There are 3 ways to turn a row about zero (a turn may also mirror it). The second row of each pair is the first, turned, with some noise. The first 21 pairs use one turn. New pairs use 2 turns, one after the other, and a turn may come again.
In the rows, 128 means zero.
Some pairs, each with its turns in order after it:
[138 134 130 101 120 206]
[ 96 120 109 181  92 164]  J_36

[106 175  58 134 135  85]
[171 137  90 165  81 179]  J_764

[115 135  93 150  79 116]
[161 115  79 151 118 111]  J_764

[189 123 105 100 178 114]
[160 173  64 124 145 148]  J_36

[114 130 132 138 158  89]
[139 114 133 128  82 128]  J_499

[104 146 127 190 133 119]
[141 115 153  95  89  92]  J_36

[ 80 134 124 123 161 139]
[ 88 130 142 163 106 149]  J_764

[137 128 163 124 128 140]
[119 114 145 114 152 125]  J_764

[128 122 140  76 140 206]
[ 81 146 144  78 181 167]  J_499

[130  50 206 142 129 127]
[ 93 205 148 169  87 160]  J_499

[148  81 103 129 135 103]
[153 127 176 162 123 139]  J_499

[130 120 140 138 135 124]
[120 135 124 123 128 118]  J_36

[ 80 164 206 136 117 112]
[125  72 151 155 143  53]  J_36

[126  91 147 131 170 131]
[128 154 161 113  95 154]  J_499

[177 127 144  72 124 147]
[ 67 117 162 132 159 121]  J_499

[142 161 143 104 123 129]
[151 105 153 124 137 145]  J_764

[146 134 142 132 139 135]
[114 137 141 113 124 112]  J_499

[128 129 160 128 188 110]
[142 112  77 111 143  92]  J_36

[163 105 165 145 130 156]
[ 86 159 110 149 117 102]  J_36

[101 121 126 124 193 140]
[ 79 152 151 138 102 154]  J_764

[130 121 131 111 163 147]
[108 141 161 125 112 135]  J_764

New pairs, each followed by its turns in order:
[131 113 163 103 129 151]
[132  83 132 140 112 131]  J_499 J_36

[141 113 107  52 123 131]
[128 157 139 149 144  57]  J_764 J_36

[121 131 135 131  96 132]
[125 163 120 126 121 131]  J_764 J_764

[160 141 134 176 119 147]
[159 128 176 149 135 112]  J_36 J_36

[126 135 206 143 206 139]
[172  62 144 193 160 107]  J_499 J_764

[155 162 125 142 126 128]
[124 122 122 144 132  85]  J_36 J_499

[132 124 133 128  86 148]
[103 104 111 124 149 138]  J_36 J_764

[114 129  95 133 119 139]
[131 151  96 126 121 132]  J_499 J_36

[107 182 153 152 147 135]
[144 135 145 198 125 116]  J_36 J_499

[156  93 153 150 132  94]
[130 150  88 148 118  87]  J_499 J_499

[130 183 102  62 121 117]
[ 88 188 136 158 118  94]  J_499 J_764

[126 125 157 147  79 105]
[111 131 131 131 179 166]  J_36 J_764

[131  83 195  72 123 157]
[207 136 112  95  86 161]  J_36 J_499

[119 128 115 118 184 143]
[ 77 134 129 137 149 156]  J_499 J_499

[143 111 145 160 132 185]
[146 101 161 134 133 181]  J_499 J_764

[103  78 133 102 154 132]
[ 96 145 144 162  88 120]  J_36 J_764

[115 154 136 127 127 128]
[135 148 140 127 134 136]  J_764 J_499

[133 143 180 104 146 134]
[124 111 128 185 128 119]  J_499 J_764

[105 184 163 128 124 103]
[123 177 128 100 159  93]  J_36 J_36

[143 154 123 206 105 134]
[154 163 149 154  68  93]  J_764 J_764

[206 100 156 132 142 190]
[ 55  84 116 159 102 179]  J_764 J_499

[120 111 123 125 126 151]
[116 115 130 141 118 120]  J_36 J_764

[128 171 142  69 157  90]
[158 133 206 122 114 100]  J_36 J_499

[138 136 164 153 123 121]
[146 142 105 141 152 146]  J_36 J_764

[128 187 113 150 129 124]
[146 146 125 103 175 150]  J_499 J_36

[118 139 193  50  50 132]
[ 94 117 100  60  83  42]  J_36 J_36

[ 91 150 116 123 175  66]
[120 128 127 154  45 125]  J_764 J_36

[158 139 120 109 146 143]
[109 107 117 131 162 119]  J_499 J_36

[117 102 118  94 149  96]
[128 120  80 120 128 155]  J_36 J_36

[145 128 128 129 152  90]
[164 139 104 129 140 137]  J_36 J_36

[126 187 133 127 157 152]
[132 112 123 131 181 167]  J_499 J_36

[ 98 129 167  98 111  84]
[113 112  79 150 100  88]  J_499 J_764

[155 134 175 107  92 156]
[ 99 123  68 123 138 158]  J_36 J_764

[141 125 130 123 138  74]
[133 109 138  91 105 155]  J_764 J_764

